All groups share one centre, and each spreads out both ways along 8 directions, with some noise.
(in the rows, 128 means zero)
Some rows, each with its group after it:
[163 123 134  66  73 120 157 176 138 123 132 188 140 111] | Pogoz
[174 126 132 169 101 144 153 130 129  76  81 187 158 119] | vel
[157 148 114 105 186 136 110  90 118 142 106 115 134 162] | Sonin
[132 119 149 151 142 157 135 129 131 111 143 130 161 108] | vel
[144 106 161 134 112 135 123 108 123 100  65 132 141 150] | Nenal
[146 147 192 136 123 147 122 174 175 114 161 124 136 116] | vel
[ 99  91  95 119 102 156 114 123 118 119 140 162 104 108] | Nenal
[ 97 105 173 170 133 157 130 115 141 100 109  91 137 117] | Sonin
[ 89 105 130 153 112 113 139 135 111 150 165 139 151 143] | Pogoz
[164 159 103 159 161 117 171 135 122 111 172 136 194  88] | Nenal
[163 133 153 160 144 153 111 127 153 108  97 155 132 157] | Nenal
[167 145 146 169 113  56 160 108 160  88  98 164 104 194] | vel
[128 115 175 155 156 137  97 109 169 100 134 104 121 146] | Sonin
[136 156 146 189 120  88 113 107 168  78 130 114 112 159] | Pogoz
[130 153  98 103 111 141 113 135 118 141 132 129 155 133] | vel
[164 146 177 165 132 165 140 174 148 118 116 158 127 117] | vel
[151 161  96 133 116 141 114 145 145 124 140 172 122 136] | Nenal
[181 133 166 149 175 156 119 139 149 124 112 157 104 141] | Sonin
[147 167  72 118 131 130 118 109 129 117 139 137 151 129] | Nenal
[176 142 141 168 144 143 168 119  87 125  30 152 166 151] | vel
[ 91  57 115  61  92 134 126 111 138 152 194 187 179 172] | Pogoz
[130 144  87 153  82 130 138 153 107 121 133 170 132 103] | Pogoz
[131 167 117 118 128 133 131 144 141 133 128 125  91 124] | Nenal
[136 112 144 111 150 121 136  95 119 107 105  92 149 121] | Pogoz
[125 117 139 122 107  82 147 106 143  91 142 119 140 139] | Sonin
[105 142 116 185 184 175 109 131 113 157 145 117  95 113] | Pogoz
[126 126 183 129 140 126 138 137 126 143  94 100 109 144] | Nenal
[160 164 161 142 133  99 135 140 155 120 133 122 145 162] | Nenal
[133 111 170 138 158 175  95 101 175  77 140 103 125 112] | vel
[136 155 135 137 121 159 117 174 124 163 123 146 119 124] | Sonin
[154 168 152 131 116 155 111 144 175  99 162 121 201 132] | vel
[126 108 109 152 151 162 138 108 111 115 138 143 164 110] | vel
[146 142  85 101 128 142  97  97 113 126 100 131 152 149] | Sonin
[ 90 119 142 133 115 139 148 156  87 169 120  93 157 105] | Sonin
[146 131 155  91 134 123 144 172 154 136 163 141  95 101] | Pogoz
[ 91 112 157 169  94 105 158 177 105 175 161 147 154 146] | Pogoz
[159 138 178 141 147  75 179  92 169  67 110 115 118 165] | Sonin
[110 124 185 159 143 117 118  97 178  88 129  78 123 154] | Sonin
[150  73 190 118 128 125 170 130 143  76 129 136 135  91] | Pogoz
[129 106 171 143 177 129 102  85 147 129 122  95 149 180] | Nenal

New rows, each followed by its group:
[125  75  83 184 219 195  96  65 126 109 192 149 182 104] | Nenal
[156 161  93 141 141 166  81  76 171  75 129 147 156 156] | vel
[135 109 152 154 161 143 148 118 103 132  92 127 129 129] | vel
[128  99 104 158 193 172 127  68 119  92 140 115 156  97] | Nenal
[129 117  83 155 130 154 130 115 118 115 142 180 132 113] | vel
[157 123 173  72 173 146 131 119 152 134 115 107 125 143] | Pogoz
[123 109 110 179 105 157 117 113 136 101 125 180 144 151] | Pogoz
[111  95 141 127 120 175 127 128 134  93 202 114 219  69] | vel
[181 133 107 107 168 139  96 103 129 122 120 159 126 150] | Sonin
[ 93 120 112 138 154 125 148  77 125 113 137  93 128 130] | Sonin
[194 149 117  97 191 116 113  99 137 130 126 151 113 173] | Sonin
[108 127 129 153 119 126 116 131 149 135 160 153 130 164] | Pogoz
[129 134 125  85 110  87 137 125 127 131 140 109 142 134] | Pogoz
[164 166 102 114  98 102 106 110 137 118  94 141 176 185] | Nenal
[140 148  72 146 157 190 122 106 131 115 114 175  99 118] | Sonin
[165 139 124 131 109 133 143 120 117  86  78 146 139 105] | Pogoz
[177 126 151 122 115  93 145 119 145  82 105 151 140 145] | Sonin
[ 90 132 106 173 114 129 110 138 130 164 171 157 133 174] | Pogoz
[112  83 134 137  97 132 119 117 150  84 146 157  99 115] | Nenal
[122 160  94 182 143 144 123 131  92 129 112 112 111  94] | Pogoz
[120  92 176 146 201 128 140  70 115  99 109  48 135 111] | Pogoz
[175 133 131 149 118 169 131 123 116  92  40 167 120 120] | vel
[130 156 112 119 142 173  87 122 134 148  93 140  92 157] | Nenal
[138 155 106 125 136 125 124 121 107 127 106 107 127 113] | Pogoz
[106 127  98 159 130 146 112 130 133 130 165 151 109 120] | Pogoz
[162 126 168 163 133 115 174 138 103 125  54 143 135 140] | vel
[153 142  99 145 140 151 133 114  94 106  78 120 125  84] | Pogoz
[134 129 137 131  86 107 121 128 185  64 209 139 185 124] | vel
[158 158 178 160 179 141 129 120 149 126 103 105 152 165] | vel
[131 127 172 126 161 137 144 156 138 151 147 118 105 118] | Pogoz
[158 166 175 146 163 114 146 142 131 147 114 101 150 153] | Nenal
[130 152 138 133 195 167 127 147 104 174 115  94 103 102] | Pogoz
[189 152  94 100 160 156  68 129 134 138 126 186 113 152] | Sonin
[138 156 111 116 132  91 154 114 143 120 147 137 112 151] | Sonin
[149 140 138 146 165 146 124 126 151  90 136 117  76  84] | Pogoz
[123 160 145 126 183 170 110 158 139 195 140 124  98 154] | Pogoz
[132 117 103 139 153 187  94  95 135  99 117 146 105 111] | vel
[127 129  95 135 129 182 102 112 115 122 103 141 138 121] | Sonin
[140 118 143 111 122 132 136 126 132 119 114 139 147 136] | Pogoz
[118 107 123  82 133 135 118 108 128 146 146 131 149 151] | Pogoz
[155 149 149 168 129 126 148 138 157 102 163 154 183 143] | vel
[130 135 134 116 140 147 124 117 114 134 124  98 183 126] | vel
[108 118 127 123 153 122 120  95 117 140 131  93 148 147] | Pogoz
[ 87  98 111 132 142 149 124 133 131 132 193 135  85  92] | Nenal
[141 164 104 130 118 116 183 166 121 111 162 136 118  62] | Nenal
[132  91 172 131 147 145  80 156 140 139 164 129 128 123] | Sonin
[134 167  91 114 127 117 112 126 131 130 139 121 106 121] | Pogoz
[128 132  94 125 103 122 141 139 111 134 147 155 155 121] | vel
[153 122 128 113 137 126 120 137 122 136 144 153 131 128] | Sonin
[122  93 114  95 118 151 131 140 133 129 167 168 132 112] | Pogoz
[145 146 155 152 156 129 127 149 143 150 142 132 142 152] | Nenal
[145 118 151 139 163 121 145 110 118  89 110  82 116  77] | Pogoz
